The same things were measured in two ways. Each way mixes the same 11 hidden numbers, adds some noise and spreads widely along 7 directions of its own, which tell nothing about the thing.
Some things both ways: the first way, then the second way.
[-10   9  15  -5  -9   7  -3  -8   4   2  -8   3   8  -6  -5  -3  17  -8
  -9   5 -16   3 -10]
[ -2   7  10 -13   6   3   7 -16  -8 -12 -10 -12   9   0   7   1 -17   1
  -8 -13 -11  -2  -8]

[ 13 -33 -18   4 -24  -8  -1  13   0 -16   7 -23   2 -16 -17  -7  -9   2
  20 -17  12  -7   7]
[ -1   2   9 -18  -9   3  -3  -7  -5   1   6   7  -2   1  -6  20  -5   1
   2  16  20  -7   6]

[-13  15  -7  -5  -8   3  -2   8   2 -15  -7   3  21 -10  16   9 -22  -6
   2  -5   3   6  -1]
[  8 -18  22  -1   0 -25   1   5 -10 -11  -5  -9   7 -32   4   1  -9  20
 -15 -20  -1   8  19]

[ 22  -1 -15 -11  17   0  -5  -4 -15  -2  -5  17   8  -6  -1 -13  10   7
  14   7  -5 -11  18]
[ 11 -15 -11 -12 -22   1  -5   7  16  21   2  32   9  26   4   2  12 -13
 -16  -1  -8  -1 -22]

[-16  17  13  -3 -34  -4  -8 -16  -8 -12  -7  -8 -10 -21  -9  -3   0   4
   6  10   7  -1 -17]
[-21   2  18  -6   1   2   8 -11 -13 -13   2  -4  -3 -18   4  23  -6  28
   7   3   8 -10   9]

[  1  10   5   8  13  -9  14 -16   0   7  -5  11 -10   4  15  -1   7 -11
   4  -1  10   9  -3]
[ 13  31 -12 -24  -6  12 -16 -21   9   3  19   3  11  27  -4  -4   6 -10
   4   0  -4   4  -9]

[  8  -7   5  -2   0  -9  12  -4  -5  12  -1   6 -14  -9  -2  -2  13  -4
  10   4  -2   7   2]
[ -8  -6   9  11  15   3   4 -14   5  -8   5  -1   4 -12 -22  14   2  17
  14   5  14  -6   4]

[ -3 -25  -4  -6  -1   4  18  24   7  -2  -1 -13   7  -8   3  -2 -17 -11
  -6 -15   2  -4  -2]
[  7  -1 -22 -11   3  -5 -10  21  -1  -2 -13  14  -8   6   7 -10  -8 -21
  -3  -2 -18  -8  -3]

[ -4  -5 -26   3 -14  -1 -19  12  18 -12  19   2   3   3 -10  -7 -20  11
   1  -7 -14 -13 -10]
[ -2 -13  22  -9   9 -11  -5  -2 -14  -9  -3  -4   7  -2  16   2  -8  29
  13 -12 -13  -8   1]

[ -9 -17  16  22   1  -5  19   8  -2   9  -2 -10 -17 -12  -5  12  17 -19
  -2 -12  14  27  -2]
[ 12   6 -10   2   0  -6  13  11  -7 -10 -10 -18 -10 -26  -3 -14  -7 -22
 -25   8 -13  10  -1]

[ 26  -5  -3  -1   6 -19  19   1 -21  25 -16   7   5 -10  10   5  -3 -23
   9 -13  21   1  16]
[ 19   6 -21   4  -9   5   9  22  12  23  -7  -2 -18  -1 -22   3   2 -31
 -25  20   0   1  -8]

[ 16  -5  -9  -5  -1  13  -3  24  20   4  10  -1  15  24   0  10 -12   7
 -20 -11   1   0   6]
[  1 -18  11   6   6   0  14   0  -7   3  -4 -12  -9 -16  -6  10  12   9
   3   6   5  -4  -3]

[ 10   3  12   0  15  -2  16 -19 -15   6 -10   2   0  -4   6  -1  18  -7
   5  -3   8   6   1]
[ -7   4 -15   1   8   7  -9   1  17   5  -2  19 -15   5 -15  14  13  -7
   5   8   5  -2  13]

[ -5  -6  11   7  17  -5  17 -12 -12   3 -11  -2  -1  -5   2   4   8 -10
  12   8  12  10   0]
[ 12   0  -3  -6  -4  -6  -3  -8  -7 -14  -3   7  21 -13   6 -10 -11   4
 -10 -14  -9  -4  -8]

[-20  28   1  -7 -13   5 -13  -9  17 -10  17  -2 -16   4  10  -3  -6  11
  -8  12  -4   2 -20]
[ -3  -5   1  -8  -4  -9  13   4  -8 -23  21 -16  12 -22  -6  -6  15   3
   3 -13   1   7 -24]

[ -3   4  24   7  11   8  -4  -8 -13  18   1   7 -21   9 -13  -1  30   3
 -21   0 -18  -2  -2]
[-19  -7 -11  19  14   6   0   5   4   2  -8   2 -13  10  -3   5   6  11
  15   5   5  -2  12]

[  0 -23  -2  -5   7  -5  -4   9  21  11  15  12   8  13  -1  10 -21  10
  15 -18   8  -7  -4]
[-30   8   6  24  11   7   5  21  14  -2  -9   0 -22 -27 -18  14  11  14
   9  16   6  18   8]

[-12   1  17  -5 -16   5   8  -3   4   4 -12  -3   1  -7  -3   1  -1   0
 -10   5   8   3  -9]
[-16   1  17   5  -9   1  11  -1  -4  -3  10  -7 -10 -20  -7  27   2  25
   2   4  14   4  -3]

[ 14  13 -25  -5 -16  -3 -21   5  -5 -14   3  -5  34   6  -1  12 -33   6
  15 -10   9 -12   1]
[ -5  -3   9  -4   1   9  -2   5  11  15   3   3  -2   0 -22  18  12   5
   4  20  18  -3   5]

[ -2   3  25   3   4   2  12   0   3  12  -5 -11  -4  -3   3  14  31 -13
 -16   6   5  27   9]
[  2  -2  11 -18  -5   7   3 -17 -11   1  -5 -11   7   4   6   7  -5  -2
  -2  -2  11  -1   5]

[-20  14   1  24   2  -3 -14 -23 -21  -9   5 -24   2  -5  -9   9  16  -9
   9   8   5  14 -15]
[  1 -13  16   6   3 -14   4  21  -1  -2 -19   2  -8 -33 -10   8  -9   5
 -14   0   6   8  15]

[  5  15 -18   3  16  -3 -16 -32 -21   9  16   1  -1   0  10  -5  14   1
  20   5  16   9  -6]
[-10  -2 -10  17  19   4   0 -23   3 -19   9  -5  10  -2 -17   1   1   6
  14  -8  17   3   5]

[ -4   5   0   5   6 -16  -4 -17  -2   1  11  -9 -18 -15  -7  -8  25  -9
  12  15   9   4  -6]
[  4 -11 -22 -16   6  -1   0  -5 -15 -13 -23   7  11  14  28 -21  -8 -16
  -2 -21 -23 -19  -4]

[  1  14   5  -9 -15  11 -25  -2   0 -13   8 -11  -3   0  -8 -11  14   4
  -6   4 -10 -11  -2]
[-32  -8  -4   7  11  13  13   3   4  -4  -8   2 -16   1 -10  18  17  -2
  27   6  21  -3   6]

[-15  18   4   5 -16   1  -1 -15 -24 -16 -15 -15  17 -23   7  11   1  -9
   9   1   6  18  -3]
[-18   5   8 -12  -1   4  -1   3  -5 -12   5  -6   4 -10   1   4   7   9
   6   6   6   9   1]

[ -9   1  -6  10 -11   1 -35 -13  -6 -17  18 -22   4  -2 -27   1   8  14
   9   1   5  -9 -11]
[-10   9  -7  -1  -2   4   2   5  -3  -4  -2 -23  -2  -7  -7  -5 -16 -18
 -14   7  14  19  19]

[ 32 -12  -1 -13   7   1  10  -2 -16  -2 -17   5  19  -1   2   2   2   6
  16  -9   5  -7  24]
[ -3  -8  -7  -1  -7   5   7   7   1   7 -21  19 -13 -10   7  10  14  -3
 -14  12  -7  -7   4]

[ -1  -8 -10  -2  -7  -2  -4  11  35  -5  18  17  -9  23   1  -2 -34  18
   6 -14  -4 -19 -14]
[ 21  -1  -7   6  -2 -11   1  10  11   4  -2  15  -4 -13 -14   5  13   1
 -19  -2  -7  -1  -2]

[ -9  -3  17   7  27  -1  16  -4  10  26   3  21 -19  14   9   8  12   0
  -6   7   2  17   0]
[ 11  -1   7  11 -10  -4   0   3   8   8   2   6   2 -11  -5   4   2  12
 -12  -4  -3  14  -6]

Other things, the second way, with their names:
<142>: [-13  12  12   1  -3   2   2   8   1 -12  17 -15  16 -22  -6  -8   1  18
   7  -4  -6  17 -25]
<481>: [ -9  27   3  -9   3  13 -10 -11   3  -3   5  -9   5   5   2  -3  -2   7
   7   7  -9  11   0]
<229>: [  2   9  -1  -4  11  -6 -12   8  -8 -12 -19   5 -10 -15  11  -4 -15   3
   4  -6 -16  -1  15]
<44>: [-13  -5  20  -5  10  -4  -1   8  -5  -1 -13  -9 -14 -18  14   1  -1  10
  12   1 -12   6  14]
<417>: [  6   5 -14   1   2  -3  -1   8   1  -3  -8   2  -9 -10  -8   2   8  -6
 -11   1   1   1  12]
<504>: [  1   3   2 -12  -8   0   3   4   9  12  12  -9  -9   7  -7   9   1  -9
 -16   6  -5   4  -6]
<247>: [ 10  11  -8  -5 -14   6  -1  22   9  23 -11  -1 -15   8   6 -10 -12 -25
 -17   9 -22  14 -15]
<382>: [ -7   1 -16  17   9   7  -8   9   5   0  -1   0  -4  -8 -10  -9   9   1
  17   8  10  11  12]
<392>: [ -4   3  10 -10   1  -5  -8 -10   2 -10  11  -3  14   2  -5   6 -14  10
   7 -18   7   2  -3]
<689>: [ 11  -8  11  -7   6  -7   4  -3  -1   0   1 -14   5  -5  -1  -3   6   6
  -2 -12 -14  -1 -10]
<264>: [-11   9  13  -8  -7   8   8 -10 -19 -14  18 -20   9 -18   5   4 -13  17
  15   6   4  -2 -22]
<596>: [-41  -3  -8  13   9   9  -6  12   7  -5   1   4 -10   6   0   6  11  14
  20   9  11  11  19]
<286>: [-10   1 -17  16  11   6  -1  -5   2  -7   7  -8  -2  -1 -17   2   9   1
   4   5  18   9  15]
<23>: [ -4  14  19  -1   1   2   2   6   4   1   0  -4  -8 -16 -16  18  -9  11
  -4  13   7   8  -2]
<136>: [ -5   1  10   3  15  -3 -10  -6  -6  -4  -5   4  -8  -9   8   7  -7  27
  12   5 -14  -7  15]
<675>: [ -3 -10  -5   6   4   4  -1  -1   1   4  -6  10 -10   5  -8  17   5   6
   5   4  14  -7   8]
<647>: [ -1 -20   2  -3   5  -2  -8   9  -7  10   0  -3  -9  11   7   1  -1   5
  16   3  -1  -8   5]
<219>: [  3  -8  -6  -8  -5   2   0  -4   3   0  10   3  16  12  -7  -3  13  -3
  10 -12  10  -2 -15]
<511>: [  3   1   1  -4   2  11   5 -13 -14  -6  -1 -13  12  -4   1  -2  14  11
   7   2   5  -2  -3]
<119>: [ -3   6 -14  -5   5  15  -8  -8   6   6  -1   3  11  11   2 -10  25   3
  13  -1  -5   1   3]
<271>: [ -3   8 -17  17  13   5   3 -15  -2 -16   9 -21   5 -13  -8 -12 -11   0
   1  -2  -1   6   1]
<69>: [  2  -1  13 -10 -13   2  13  -1 -12  -9  -3  -4   8 -29   0   7   6   6
 -15   8   4   4 -14]
<640>: [  1  12 -12   2  -4  -2  -9  13  12   0  -8  18   0   6  -6   0  -9  -6
  -6  -7  -2   7  -1]
<317>: [  0  -7 -17  15  16  -4   1  21   6   0 -17  -5 -14 -12 -15  -7  17 -10
  -2   1   5   7  23]
<645>: [ -2  12   8  11  -5   3  11  -4   4  -9   5 -15   7 -29 -16   2   9   7
 -11  -4  11  27  -5]
<332>: [ -9  -2   1 -14   4  10  -1 -10   0   0   2  -7   6  10  10  -8  17   0
  15  -6 -12   2  -8]
<61>: [-17  -1   3  -8 -10   8   7   6   2   4   0  11  -5  11  14  10   9  11
   2   6 -19  -6 -26]
<656>: [  5   2 -16 -15 -11  10   1  18   6  15   0  -1  -9  14   1  -2  29 -17
 -14  11 -14   5 -14]
<201>: [  6   9 -10  -4   8   7   0   7  17  15  -9   4 -18   8  -6  -1   6 -18
  -4  11 -23  -3  -8]
<82>: [-25  -3  13 -16   1   9  14  -8 -11 -22   8  -5  12  -8   6   3   7   9
  23   5   3  -5 -25]
<564>: [  3   0  -3 -10   3   5  -3  -6  -2   5  -7  -2  -1  12   7   0   6  -1
   1   3  -8  -6   5]
<590>: [-12 -10  -8   1   3   1  15   4  -4  -4  -8  -5  -5  -6   3   3  -4  -5
  -8   1  -6 -12  -2]
<441>: [ 15   4  15   6   9  -4  -8  10  10  16 -16   1 -14 -14 -10   9  -7  10
  -1   2  -6   3  16]
<377>: [-10 -22  15   7  16  -8   3 -14 -12 -16  -6  -1   9 -14   6   7 -13  29
  13 -11  -1 -15   8]
<362>: [-24 -16   8   7  19  -2   9  -4 -27 -32 -19 -13   3 -34  22  -9  -8  20
  18  -8  -7  -4  11]
<560>: [  0 -15  -6   1  10  -3  -3  -2   9   0  -4  16   6  10  -6   7   3   7
   3 -14  -7 -16  -5]
<558>: [ 18   6 -15   7   3   3 -13   1  11  14 -12   9  -8  10  -3  -9 -15 -19
 -11   5 -12   7   4]
<342>: [  2 -16   0  12  15 -11   4   6  -1  -4 -12   3 -10  -5   8  -4   3  14
   3  -8 -26  -8  -6]
<226>: [  0 -14  21  15 -11 -10  16  -8 -10 -13  -4   3  12 -32   9   8  -5  29
 -10  -9  -2   7 -13]
<485>: [-16  -8  -8  19  16   6   6  -4  -7  -5 -11 -11 -16 -10   1   3  17  14
  16   4   4   2  22]
<77>: [ -3 -10  -7   8  12   3   2  -1  -5  -6  -5  -4   4  -5   0  -9   0   4
   9   1  -2  -6   1]
<549>: [-16  -1  -5   3   6   6  -4  -2  -4  -3   5  -4  -9   0   2  12  14  17
   7   8   3  -3  14]
<514>: [  8 -10  11  -7 -17  -6   8  27  -1  14  -8   0  -6 -12  -2   2   9  -8
 -13   8   6  12  -6]
<291>: [  5 -17   2   0 -16  -7  -3  20  11  18  -2  15  -2  -6  -9   8   6  -5
 -14   0  14   9   8]
<220>: [-13   3   8 -18 -17   8  15  10  -5   2 -13   3  -2   3  13   9  -1  -6
  -7   5  -5   2 -20]
<304>: [  3  -3   6  -8  12  -8   2   4  -8 -16 -25  -2   0 -19   5  -4  -1  -3
  -6 -13  -6   4  17]
<541>: [  4 -19 -12  16  -2   2   6   1 -11  -6   9  -4  14  -7  -7  -8  19  11
   8   0  14   3 -10]
<363>: [ -2   6  12  -4   7  -4 -12   0   2  -7  -4   7   1  -8  -7   6 -14   9
  13  -1   6   2  11]
<660>: [ -3 -11  -8  11   0  -1  -3   2   6   8 -10   8  -6  12  -2   5  -2  -2
  -1  -9   7   5  13]
<91>: [  9 -14  10 -13 -12 -15   2   1  -2  -6 -10  20   9  -9  15   2 -10   4
 -28 -10 -19  -2  -6]
<307>: [ -8 -18  14   1  10 -14  -5 -21 -15 -26  10  -1  19 -10   5   4 -23  26
  21 -29  13  -9   7]
<421>: [ -4   5  25   3  -8  -8   2   7  -3   5  -6  -7 -11 -24   0  19 -11  22
 -12   0   4  12  19]
<516>: [ 15 -12 -15  -3   1 -11 -11  16   1   2  -8  22  -7   3   1  -1  19   0
   2  -4  -7  -8   6]
<636>: [-17   4   1  -8  -1   1  -9   7  -2  -3  12   0  -4  -2  -2  10   3  14
  15   2  11   1  13]
<85>: [  7 -31  -4  15  19 -18   2  -6  -7 -17  -8   5  11 -13  -1  -4 -11  13
   6 -29  -3 -19   2]
<468>: [  0   7  -8  -5   7   2 -11   0 -15 -11  12 -18  -1   0   0 -10   0   4
  20   1   8   4   9]
<2>: [ 26   4 -10 -11   2  -2  -4  14   2  16  -8  -4  -7   8  -5  -8  -3 -16
 -13   9 -14  -8   1]
<313>: [  5  -2  -3 -17   4   5 -15   4  -4   8  -7   8  -4  20   3   4  10   1
  18   2   3  -9  10]
<412>: [ -1 -20  -1 -20 -20  -6  -1  12  11  12  -3  45   0  16  11  14  16   0
  -8   1 -15 -16 -19]
<147>: [  4   8 -10 -14  -5   0 -13  22  12  19   7   3 -12  10 -11   1  -3 -15
  -4  17   1   1   9]

Some of these things the first way, each followed by its name:
[-12  -6  -2   9  -4   5  -3  -2  -2  -6   2  -7  -3  -6 -17  -3   2   4
   4  11  14   3 -16]  <271>
[  7 -15  -3   1   8  13  16   9 -23   0 -26   7  11 -12   4 -11  13 -13
  -1   5 -12   7  16]  <558>
[  7  12  -5  -4 -11   8 -18  -6   0 -11   3   4   3  13  -3  -2  -4  19
  -3   0  -6  -9   3]  <485>
[ 14   0  -3  -8  13 -12  -5 -11  11   7  14   6 -15   9  -1 -13  11   6
   5  10  -8 -16   5]  <219>
[ 16 -16  -1   1   3 -12   3  20   7  -3   6  -1  -6   2 -16  -2 -12   1
  -1 -16   0 -24   2]  <147>
[ -5   8   4 -22 -14   1  18  14   4   5 -21  17  13 -22  20  -3 -15 -15
  -5   1  -9   3  -2]  <560>
[-10 -28  -4  15  14   3   3  11  16   8  13   1   0  13  -8  13  -6   5
   7  -3  24  15  -2]  <226>
[-22  33 -10  10 -14   6 -11  -6  14 -12   2  -4  12   4   1   6  -4  -5
 -14  19  -5  13 -25]  <689>
[-27  12  -5 -13 -19  18  -5  13  -1 -19  -5 -13   1 -22  10 -13  -9  -6
  -9  17   0   3 -10]  <307>
[ -4   7   9   1  -7  -5  13  -6   3 -11 -17   3  -7 -23  -4  -7  30  -8
   3  26 -11  18   5]  <332>
[-13  -6  12  15   6  -2  -7  -6  31   7  30  -8 -17  31 -10  13  -5  14
  -9 -13   9  -1 -24]  <417>
[ -7 -20  -7  13  11   5  -4   8   4   4   5  -9  13  -1  -9   4   8  -8
  -5  -6  14  10   0]  <660>
[-16  -1   5  11 -12  12   9   1 -10  -7 -15 -20   3   1  -3  11   0   5
 -10  17   1  21   2]  <541>
[ 19 -16  15   6   9  -2  24  -1  -2  14 -18  -6  17  15  -1  15   8  -5
  -5  -8   2  10  19]  <511>
[  4  17   2 -12   3  -9   1  -2  17  14   3  29 -18  16  17  -6 -10   5
  -2   9 -22 -12   0]  <441>
[ -2  13 -17  -3  -7   3 -21 -13   2  -9  22 -12 -14  17   2 -10 -14  24
  -5   4  -8 -16  -8]  <468>
[ 13   0  -8  19  19  -5 -12 -28 -23   8   5  -6  16  17 -14   4  10  -3
   9 -15   7 -13  -8]  <23>
[ -2  -7   5 -16 -11   9   6  26   4 -16 -18   1  13 -16   4  -2 -11   0
   0   6  -9   0  16]  <291>
[ 17 -14   1  -9  16  -6  12 -10 -10   4  -7   6  -3   1   5 -18   4   0
   8 -10 -17 -20  10]  <229>
[-23  25  -4  -7  -9   4  -1  -8 -11  -6 -12  -4  17 -23  21  -1  -8 -22
  -1   6   8  13 -12]  <392>
[ -7  17  -6  -1 -17   8  -5 -20 -31 -10 -16  -8  19 -18  11   2   0  -1
   8   3   5  15   2]  <286>
[  7 -12  -2 -20  -2 -12   4   7   7   8   9  18 -25  -5  13 -16  -7   3
  16  -5 -21 -14  10]  <363>
[  3 -15   8  -7  -6  15  20  37   0   1 -17  -6   5 -10  -2   0   4  -8
 -33  -3 -17   5  15]  <647>
[ 24   1   0 -13  16   5  -2   3  -1  -5  -2  13   5   8   1 -12  13   8
  -4  -1 -23 -15  17]  <44>
[-31   5  -1  19 -13  -3   2   2  24  -8  21 -11 -33   6   5   4 -12   4
  -6   4   2  16 -22]  <516>
[-11  17 -11 -18 -14  10 -10   5 -13 -12  -1  -9   9 -17  21   8 -17   2
  12   6  10  16   5]  <362>
[-29   2   6  20 -14  -3  -1  -4  14 -11   1  -3  -5  -6 -12  10  -2  -3
   7   9   8  16 -24]  <481>
[ 26 -27 -19  -8  -6 -17  13  13 -13  -2 -16   3  12 -23  -5 -10  -8  -8
  25  -6   1 -10  23]  <77>
[ -5  18   9 -15 -13   9   3  -2  -4   1  -6  24 -22  -1  10  -7  -5  16
  -6   7 -28  -3  -3]  <136>
[-17   2  29   4  10   8  -7  -5  -5   6   8   3 -19  -3 -14   9  24  10
 -11  -1  -7   8  -6]  <596>
